The rows of a group lie close to one hidden flat surface of 10 dimensions, which passes through zero. Surfaces can cross.
In the rows, zero is written as 128.
Known rows, each followed by its group:
[154  98 180 154 113  99 119 104 144 145 102  92 128 134] -> k_214
[ 77 171 142 119 121 186  78 131 122 188 148 166 108 129] -> k_214
[138 108 106 147 145 113 123 208 125 112 120 128 141 133] -> k_214
[154  47  56 171 178 119 102 143 164 118 147  87 176 129] -> k_335
[154 143 201 171 118  77  70 166 119  94  97 115 163  64] -> k_335
[118 130 104  95 174 111 162 150 100  82 132 124 152 158] -> k_214
[ 80 132 158 124 136 128 147  94 139 129 124 105 194 149] -> k_444
[195  74  88 149 141 144 151 183 163 130 166 128 126 125] -> k_444
[136 125 122  76 114 143 165 147 176 107 126 155 121 111] -> k_335
[139 133 110  68 112 146 123 159 162 136 143 174  77 189] -> k_335
[128 143 149 126 141  98 130 117 119  90  88 143 126 138] -> k_764
[120 115  71 119 169 147 146 228 117 138  17 140 145  54] -> k_444
[132 119 131  99 148 101 179 113  88 128 104 123 108 169] -> k_214
[172 136 101  91 126 156 155 127 118 175 155 114 162 155] -> k_764
[102  46  46 129 153 127 136 140 129 134 187 183  98 105] -> k_764
[184 139 170 156  96  88 137 106 121  94 173 113 147 138] -> k_335
[127 148 179 191 116 161 104 165 127 192 119 170 156 147] -> k_444
[122 204 165  97 125 216 141  85 150 151 180 120 119 166] -> k_444
[158 112  71 133 105 150 170 126 161 121 153 114 157  88] -> k_764
[156 138 131 113 112 132 120 133 150 129 129 137 137 105] -> k_764
[101 129 126 172  74 107 135 155 111 107 151 109  91 124] -> k_764
[158 100 184 150 136 114 174 163 139 139  78 172 131 111] -> k_444
[ 81 126 150 156 124 141  91 172  94 155 176 135  59 142] -> k_764
[156 121 169 155 128 102 137 119 166  78  83 122 143 105] -> k_764
[140 124 169 141 146 135 128 137 108 150 162 127 114 165] -> k_764
[117 163 116 167 111 109 152 173  85  97 117  96 138 171] -> k_214
[117 130 124 104 134 117  77 174 103 146 120 154 106 122] -> k_444
[131 185 138 126 116  86 171 112  73  67 102  69 147 169] -> k_214
[136 107 105 125  81 105 136 107 145 128 157 113 154 113] -> k_764
[ 89 110 136  73 137 127 121  97 136 143 157 140 145  96] -> k_335
[151 161 140 110  90 108 106 145 149  73 135 122 111 102] -> k_335
[127 101  84 157  96 101 115 112 133 106 173 106 107 144] -> k_214
[159 124 115 157 129 155 100 161 142 150 157  96 125 153] -> k_444
[165 133 124 125 131 182 149  57 168 154 135  83 136  99] -> k_214
[ 59  99 151  74 127 116 145 127 169 127  70 149 119 111] -> k_335
[161 130 132 166  85 131  77 104 152 163 107  91 171  47] -> k_214
[ 91  91 144 191 168 204 150 140 155 180 139  83 150  98] -> k_764
[185 146 137 167 138 146 145 154 133 109 127  86 175  89] -> k_335
[123 187 168 103 142 193  77 167 112 178 118  81 103  96] -> k_335
[124 181  95 100 125  95 154 152  76  61  89  91 153 107] -> k_444
[121 144 110  46 173 199 154 170 157 149 133 126 136 118] -> k_444
[ 99 113  82 132 172 149 138 153  99 162  89 111 112 165] -> k_764
[140 107 159 152 102 119 131 155 148 149  85 118  48 206] -> k_335
[150  91  76 138 135 103 108 172 116 134 120 117 159  92] -> k_214
[145 140 158  99 101 114 158 152 184  88  91 140 125 194] -> k_335
[154 116  88 129  94 183 173 138 158 161 146 195  28 110] -> k_214
[163 119 187 105 145 125 155 166 137 130 139 108 147 167] -> k_444
[ 95 124 165  97 147 104 119 126  80 166 136 187 144 145] -> k_444

New rows. What belongs after each?
[148 145 116 151 107 140  91 169 129 116 110  96  58 100] -> k_335
[162 125 126  85 137 144 190 171 165  93 140 140 151 110] -> k_444
[150  60 167 139 141 122  86 129 189 148 147 137 134  95] -> k_764
[126 120  85 103 152 144 123 134 137 137 152 152 148 138] -> k_335
[119  52 171  91 171 113 100 152 179 152 129 139 192  78] -> k_335
[145 164 134 201 162 201 160 124  59 204 116  68 133 118] -> k_335
[185  85 104 153 136 127 217 129 140  98 187 161 153 103] -> k_764
[166 177 137 149 126 154 160 123  96 143 147 131 140 179] -> k_335
[123 113 107  94 157 141 167 140 167  73 152 193 116 118] -> k_214
[104 123 104 104 129  91  99  87  80 129 137 163  84 117] -> k_444
[166 106 148 106 152 159  66  93 206 157 123  85 166 105] -> k_764
[197  88 130 104 134  66 121 129 136  91 100  95 119 103] -> k_214
[120  91  97 138 145 103 154 103 125 131 138 170 160 184] -> k_335
[145 177 171 197  80 121  99 114 103 132 118 139 101 139] -> k_444
[151 121 111 131 111 124 164 100 103 139 175 168 111 134] -> k_335
[193  46 107 206 119  93 122 187 151 130 104 149  69 150] -> k_335
[126  97 150  89 150 114 165  79 134 119 133 117 115 139] -> k_444
[147 109 147 152 125 110 158  98 127 120 106 128 109 125] -> k_444
[162 117 104  75 192 129  69  63 145 126 152 110 137 171] -> k_764
[150 116 147 132 142 127 148 130 116 145 123 132 122 137] -> k_444
[100 143 183  97 109 104 147  89 149 100 119 104 160 137] -> k_335
[124 105 143 122 113  98 103 106 138 125 156 112 111 152] -> k_335
[125 146 107 158  86 113  31 167 137 115 122 109  86 119] -> k_444
[124  69  92 123 167 163 179 135 122 180 140 179 148  37] -> k_335
[ 57 164 205 166 103 126 133 115 102 154  83  89 154 141] -> k_764
[122 130 173 130 116 133 120 144 163 133 160 132 169 156] -> k_444
[137 112 152 142 144 112 172  55  90 144 111 140  97 136] -> k_444
[146 142 140 107 139 135 125  94 118 145 146 108 154 159] -> k_764
[130 113 138  84 136 145 128 151 159 148 135 147 120 140] -> k_335
[118 112 132 172 157  97 168 122 122  58  94 146 114 122] -> k_764
[142  81 123 161 159 121 103 161 141 119 120 115  80 145] -> k_764
[138 141 114 151 112 142 138 112 135 107 159  79 128 131] -> k_764
[113 129 136  96 115 126 132 111 167  90 127  83 142  89] -> k_335
[164 117 162 182  98 135 154 116 162 117 171  64 152 122] -> k_764
[ 70  91 153 169 187 111 103 116 148  83  75 153 101  97] -> k_764
[ 83 132  83 117 125 149  92 110 112 148 134  94  62 134] -> k_335
[138 141 170 103 168 122 125 133 133 104 106 106 159 137] -> k_214
[104  94 162  85 156 122 134 187 172 129  96 107 183 132] -> k_444
[120 145 108 116 166 147 176  96 118 107 118 158 163 111] -> k_764
[133 113 153 172 147 174 116 144 143 161 160  71 114 141] -> k_764
[118 156 141 153 104 102  90 146  81 136 127 158 134 133] -> k_444
[182 137 107 131 123 127 129 201 105 123 141 163 113 115] -> k_444
[142 138 124 149 136 178 185 146 119 153 156 116 146 125] -> k_764
[157 146 164 129 121  97 173 126 108  92 143 109 161 156] -> k_444
[ 87 154 113  90  84 131 114 127  95 165 168 154 130 121] -> k_764
[126 129 153 118 212 130 133  84 120  89 129 175 131 135] -> k_764
[ 97 129  93 120 130 130  95 142 113 138 118 113  94 145] -> k_764
[116 129 129 136 126 125  92 123 149 124  88  93 124 122] -> k_764
[113 164 124 106 162 173 106  36 166 111 157  80 230  76] -> k_214
[106 136 155 126 126 148  69 122 131 171 135 126  98 154] -> k_444
[131 107 146 122 120 138 186 124 122 167 124 178  98 145] -> k_335
[146  99  92 157 122 151 123 150 149 144 148  73 111 134] -> k_764
[126 124 197 116 121  85 102 148 130 122 113 118 127 154] -> k_444
[128 172 141 134  84 124  98 123 125 114 178 165 121 138] -> k_444
[172 102  63 114 132  88 153 176  71 134  91 112 126 107] -> k_214
[ 57  84 139 160 151 106  76 109  97 185  85 112  85 162] -> k_335
[ 94 111  71 146 128 127 172 115 124 102  93 141 128  67] -> k_335
[203 109 175 121 135 101  80 170 154 127 117 138  93 149] -> k_764
[111 129 168  98 129 142 148 137 149 145  99 132 131 114] -> k_335
[ 95 150 156 166 101 109  83 123 143  93 152 113 160 131] -> k_214
[ 85 143  85 147 104  77 117 103 120  61 124  55 199 129] -> k_444
[107 112 135 113 137 114  93 165 115 151 132 149 149 136] -> k_444
